The same things were measured in two ways. Each way mixes the same 8 hidden numbers, adds some noise and spreads widely along 6 directions of its own, which tell nothing about the thing.
In the rows, zero is written as 128.
Some things both ways: the first way, then the second way.
[118 177 131 146 150 112  88 127 147 101 129 135 154 124  57  95 136 166
 107]
[104 138 242 102 180 114 114 134  72 154  76  92 122 163  67  92  92  53
 131]

[169 121 132 129 103 138  99 133 164 172 104 149  99 142 167 131 149 135
 131]
[123 130 116 123 162 183 132 155 116 128 104 139 141 138 190 161 115 120
 177]

[129 164 135 162 113 137 131 148 164 194  81 112 131 135 133 112 149 119
 101]
[160 135 130 145 140 119 126 127 107 182 116 112 138 145 150 165 120 174
 159]

[151 145 111 142 173 122  88 162 157 145 209 161 117 139  76  90  82 141
 105]
[172  84 126  92 143  98 178 144 118  82 132 139 107  45  79 118 151 138
 217]

[102 162 140 109 162 142 113 171 122 183 129 110 123 103  48 134  41  86
 119]
[107  78 177 125 144 113 174 134 195 108 169 171 133  84  59 122  85  78
 163]

[122 140 131 125 158 112  90 151 133 139 110 144 131 136 114  86 113 114
 129]
[110 111 121  88 180  94 153 179 120  95 114 162 106 141 146 128 107 125
 182]

[122 166 143 155 128 146  75 139 178 155 166 164 201 159  63 128 123 128
 126]
[135 132 166 141 147 102 150 140 139 155 181 148 136  95 131 162 164 158
 138]

[227 171 127 150 153 141  96 124 211 122 164  76 103 160 160 155 163 147
  76]
[145 117  93 183 129 149 109  96 150 123 173 123 158 125 109 148 138 141
 140]

[202 164 145 195 124 150 131 129 228 209 119  97 128 140 165 192 164 134
   4]
[160 141 114 123 114 105 135 128 109 121 142 130 127 131 142 141 138 170
 161]

[134 201 171 148 154 160 113 140 188 127  74  88 140 138 102 221 156 136
  51]
[134 138 103 103 146 115  96 157 151 191 116 118 142 169 145 121 107 117
 127]

[160  79 128  82  88 101  74  97 150 119 103 136 131  88  78 169 111 185
  86]
[125  99 106 148  97 220 113 114 150 109 105 151 131  96 106 157  67  86
 120]

[166 117 135 125 104  94 114 105 137 163  94 100  88 114 161  96 141 146
 116]
[146 102  95 142 155 152 129 143 138 109 112 134 134 139 133 136 127 121
 170]

[193 114 104 109 106 105 100 116 134 139  88  91  98  67  84 117 117 166
  78]
[140 130  84 134 125 108 125 158 151 129 138 179  92 163 140 149  83 157
 119]

[147 121 138 108 119  87 100 155 133 145  98  80 105 143 170  86 107 130
 127]
[109 115  97 130  84  91 119 104 179  93 185 164 123 109 107 147 105 144
 104]

[103 128 145 102 126 104 126 149 157 140  75  71 134 163 159 150 117 100
 105]
[169 132  77 146  89 134 113 137 120 178 127 146 129 152 159 172  73 142
 114]

[133 109 117  80 116 115 138 149 125 174  59  96  46  92 144 131  80 100
 123]
[175 107  68 121 111 147 121 139 124 152  89 127 126 146 134 137  71 114
 162]

[151 192 149 151 160 179 116 141 185 142  78 161  96 142 154 159 163 117
  90]
[ 85 139 145 131 132 129 101 112 132 138 112 120 148 189 149 141  75 113
 122]

[138  94 104 120 122 107 119 129 170 159  72 131 134 137 129 138 141 104
  80]
[154 153  73 128 110 151  83 132 157 114 148 143 107 133  88 109 138 147
  93]

[141 116 111  86 109 151  75 130 128 159 107 160 161  83  36 139  81 121
 142]
[119 143 139 119 110  84 103 126 148 138 179 141 128 129 110 126 138 113
  82]

[174 169 124 166 175 126  99 149 172 158 177 126 105 119  95 100 101 123
  69]
[107 123 172 167 104  95 168 103 148  98 183 173 128 130  95 163  76 170
 139]

[104 128 165 141 153 101  81 131 176 145 127 149 148 143  97 165 106 120
  81]
[153 155  79  77 122 103  99 167 110 150 117 105 149 130 131  98 169 153
 129]

[153 140 148 133 123  91 108 151 123 178 159  69  96 129 129  89  89 148
 126]
[146 159 170 111 120 118 134 149 135 152 160 147 128 139 126 120 136 105
 121]

[140 115 123 115  75 101  81 115 127 138 113 165 140 115  97  67 122 175
 165]
[172 130 142  81 179  97 139 197  23 181  48 109 104 152 199 152 133 121
 181]

[184  92 112  96  88  88  75  94 131 126 126 118 104 108 125  74 134 166
 162]
[143 129 117  70 185  75 116 191 114 103 128 135 102 151 123  76 172  70
 147]

Other things, the second way, with their names:
q618: [116 154 161 152 120 123 110 110 134 157 156 128 150 165 147 152 112 124
 110]
q219: [113 128 161 120 155  92 111 146 113 108 123 138 106 193 102 102  96  58
 110]
q713: [162 132  88 153 109 156 104 110  92 159 109 103 148 123 169 181 136 173
 143]
q814: [131 145 144 133 107  96 134 127  99 161 137 139 133 150 158 171  86 157
 128]
q468: [134 149 128  83 157 118 115 176 100 139 100 123 127 158 167 117 149 103
 138]
q888: [134 130 169 115 137 109 152 147 108 126 141 144 126 126 121 132 114 101
 152]
q53: [131 127 147 130 141 128 119 134 107 146 112 129 116 121 140 162 128 138
 124]
q273: [139 160 114 106 123 125  95 139 130 145 150 116 151 147 134 109 153 108
 116]
q802: [101 149 157 169 130 149 128 123 156 138 155 157 144 180 155 165  84 142
 121]
q952: [198 139  97 117 107  88 128 153  83 163 113 128 114 183 136 121  84 115
 152]
q365: [110 153 159 125 125 114 104 110 105 137 159  99 174 147 110 114 130  90
 127]
q682: [122 112 132 154 142 116 132 122 148 146 136 140 132 133 121 161 102 161
 143]
q886: [131 132 106 111 149 123 117 144 130 121 133 127 131  98 127 135 175 171
 145]
q830: [154 113 128 125 154 150 133 155 101 131  77 131 113 142 150 146 113 115
 163]
q872: [158 129 126 139 133 203 114 129 165 154 127 126 145 109 127 136 141 105
 142]
q554: [116 113 109 108 152 114 124 142 142 126 142 126 151 116 124 126 132 112
 157]
q197: [ 90 152 172 147 137 192  65  91 110 162 103  88 159 161 104 132  90  80
  88]
q584: [ 74  96 216 108 144  68 186 135 142  66 156 181 109 135  88 123  59  67
 166]
q536: [141 120 116 115 146 116 147 171 126 136 107 161 108 145 160 156 103 148
 155]
q676: [169 111  69 134 152 154 122 155 142 170 124 135 137 114 160 160 132 145
 164]
q817: [132 169 138 121 151 146 113 149 112 103 129 149 102 175 176 134 140 124
 132]
q348: [124 136 127  85 129  78 108 151 123 101 140 137 114 146 130  99 153  87
 113]
q123: [ 87 161 108 114 174 195  91 192 147 199  86 156 124 156 171 162  97 168
  86]
q201: [149 147 146 154 147 149 133 162 103 186 103 158 105 181 165 176  66 148
 128]
q447: [112 152 119  95 123 149  84 142 145 131 116 142 105 129 141 132 131 125
  88]
q231: [133  96 151 114 112  97 103  79 121  94 126  98 119 103  33  92 107  64
 135]
q938: [110 158 123 115 152 154  94 173  73 168  83 127 131 176 181 153 101 115
 102]
q796: [125 133 160 126 134  98 150 149 138 138 154 162 123 146 118 138  93 126
 141]
q784: [135 127 128 145 112 143 133 110 158  70 168 158 120 122 113 134 130 119
 142]
q542: [143 150 129 102 133 167  67 118 109 153 106  82 146 135 103  95 144  69
 115]
q430: [141 147  84  98 113  97  92 137 152 103 186 132 131 103  71  84 173 122
 103]
q69: [148 140 147 121 159 116 135 170  99 162 105 145  99 152 153 154 120 152
 135]
q637: [141 135 110 116 152 122  79 131 110  98 104 104 102 126  74  95 178 145
 110]
q84: [148 122 116 126 157 107 119 156  97 139 107 130 104 134 114 136 128 147
 130]
q901: [148 120 158 102 151 143 128 157 115 130 106 133 118 141 118 106 114  44
 145]
q170: [181 120  87  99 202 152 101 166 120 114 100  92 118  93  78  77 223 136
 179]
q498: [158 126 107 136 135  84 160 147  96 121 126 132 140 176 155 140 104 166
 194]
q945: [ 97 134 178  83 157 113 148 158 150  92 142 162 119 145 102  91 102  75
 153]
q396: [ 99 159 148 138 116 130  85 108 122 153 135 116 141 133 134 157 143 168
  78]
q863: [136 147 105 105 116 134  91 131 127 170  87 110 131 176 177 142  96 130
 128]
q400: [144 121 132 161 142 118 125 137  94 167 127 130 136 155 109 153  83 133
 133]
q515: [110 119 167 158 134 164 130 106 140 107 149 139 148 141  99 134  85  73
 141]
q856: [135  69 117 133 159 139 161 136 180 107 162 149 152  81  85 124 115  83
 195]
q73: [114 120 140 107 144 118 111 142 134 106 109 141 102 145 113 119 115  94
 117]
q627: [184 141  82 128 121 137  98 135 119 152 108 114 114 131 125 133 154 167
 128]
q34: [148 174 144  73 173 157  90 180 100 168 107 104 132 119 151 102 202 101
 122]
q716: [125  99  99  80 181 142 147 178 192 111 125 162 117 104 127 112 123 114
 192]
q22: [150 139 122  96 145 157 117 153 135 173 101 119 135 109 135 129 140 147
 151]
q480: [146 112 112 107 138  66 134 147 165 101 166 152 102 115  87 105 152 129
 140]
q638: [155 160 130  98 175  96  92 152  64 155 115  72 148 148 133  99 205 130
 146]
q694: [142 181 160 130 112 141  87 117 131 147 142 127 107 153 128 129 151 135
  78]
q278: [138 108  99 132 134 151 120 118 124 125 134 106 176 119 118 125 118  92
 175]
q188: [124 109 177 132 167 137 138 146 119 146 103 143 110 138  99 135  80  91
 142]
q150: [121 109 106 101 111 110  91 101 164 112 133 111 129 103  49  95 118 115
 120]
q577: [159 121 101 144 106 149 118 112 129 137 109 134 117 128 154 171 108 155
 143]
q882: [124 134 134 124 120 120 113 124 157 156 151 139 133 124 154 159 129 139
 118]
q811: [170 107  83 132 118  92 117 122 121 116 138 120 120 122  85 119 129 139
 151]
q381: [146 146 134 156 142 177 115 129 132 146 142 129 146 148 123 136 114 114
 140]
q159: [145  89 123 134 123 111 145 101 147  70 146 127 126  84  86 131 151 141
 178]
q800: [157 143 124 133 104 124 138 121  84 134 130 117 144 105 126 154 135 187
 157]
q325: [140 128 116 143 114  90 123 128 145 153 151 146 124 156 122 147  89 148
 125]
q679: [146 166 131 142 110 187  72 114 152 174 134 119 133 140 134 140 139 116
  76]
q503: [144 159 126  81  89  66  86 123 112 102 148 111 115 142 111  89 176  97
  88]
q293: [162 143 135 131 133 116 130 147 118 139 154 138 127 141 117 122 136 112
 134]

Some of these things the first way, each followed by its name:
[111 118 141 155 104 115 102 133 151 201  77 143 185 123  97 133 127 113
  90] : q886
[ 89 113 120  94 122  91 117 147 126 130  79  95 140 168 149  93 132  98
 157] : q231
[117  98 113 112  87 102  68 128 107 156  96 206 140  94  72  40 107 141
 188] : q396
[ 95 137 141 146 150 159  99 133 160 192  91 155 219 132  52 182 131  75
  89] : q638
[120 150 140 145 156 142 115 148 182 176 123 172 116 159 145 136 131  87
 117] : q945
[190 128 138  98 159 130  65 131 168 109 176 122  79 128 108 159 117 141
 134] : q278
[145 139 148 154 105  96 100 116 164 144 104 119 127 130 137 105 144 171
  81] : q536
[118 111 151 108 106  77  93 128 106 109  79 134  72 149 164  68 172 188
 182] : q863
[139 150 113 127 144 150  93 129 165 140 136 184 149 129  64 139 120 119
 106] : q480
[145 132 149 117 133  88  91 136 142 103 128  81 111 173 150 119 151 165
 132] : q542
[108 141 165 135 157 118 122 148 154 173 103 117 153 176 156 153 123  93
  76] : q503
[112 140 152 120 135  85 130 140  92 179  88  94 114 108 114  89  85 132
  88] : q830
[141 151 155 134 131  89 110 184 109 172 151  84  90 157 175  38  87 139
 151] : q34
[121 137 122 148 121 101  86  99 190  98 113 145 198 154 102 121 169 152
  83] : q84
[163 107 129 122  65  86  78 117 147 125  88 149 120 129 160  72 158 200
 141] : q447
[172 158 138 119 150 183  91 134 194 157 140 116 139 114  53 232 103 111
  76] : q856
[101  99 119 126 112 103  92  99 207 106  96 146 192 192 135 157 189 111
 120] : q811
[158 125 127  99 154 145  92 155 134 166 143 155  69 105 102 126  77 106
 147] : q273
[166 143 109 131 107 154 119 157 159 206  86 134  97  94 124 114  88 107
 111] : q814
[140 146 114 142 151 131 111 135 172 143 126 162 120 130  98 131 131 135
  71] : q627
[ 76 157 158 152 141  92  91 118 170 101 105 134 203 199 119 105 184 136
 129] : q682
[141 142 140 139 137 151  87 129 189 157 151 160 173 148  73 177 120 115
  88] : q888
[112 133  98 108 127 143  99 116 194 126  94 156 177 141  79 144 121  81
 122] : q400
[148 157 147 160 135 156 115 127 190 179  94 135 138 145 132 165 166 117
  83] : q802
[124 145 162 130 132 103 120 144 134 171 105 113 100 144 171  98 107 122
 120] : q468
[153 110 136 112 119 138 108 122 151 187  90  90 149  96  74 200 117 110
  71] : q515
[138 189 146 134 165 160 156 174 157 202  94 123 100 156 194 135  79  46
  89] : q348
[186 109 115 166  91  94  87 122 198 178 156 135 104 129 149  86 133 160
 100] : q800
[127 135 127 117 116  96  76 130 109 124 124 152 148 117  83  60 112 168
 146] : q53
[201 152 144 128 167 118  52 137 176  87 214 117  81 167 141 102 129 164
 157] : q365
[185 140 129 129 142 101  93 130 164 126 190  97 104 147 125 107 119 156
 110] : q293
[150 176 156 152 113 157 110 152 166 169  95 119 135 153 149 142 144 146
 107] : q882
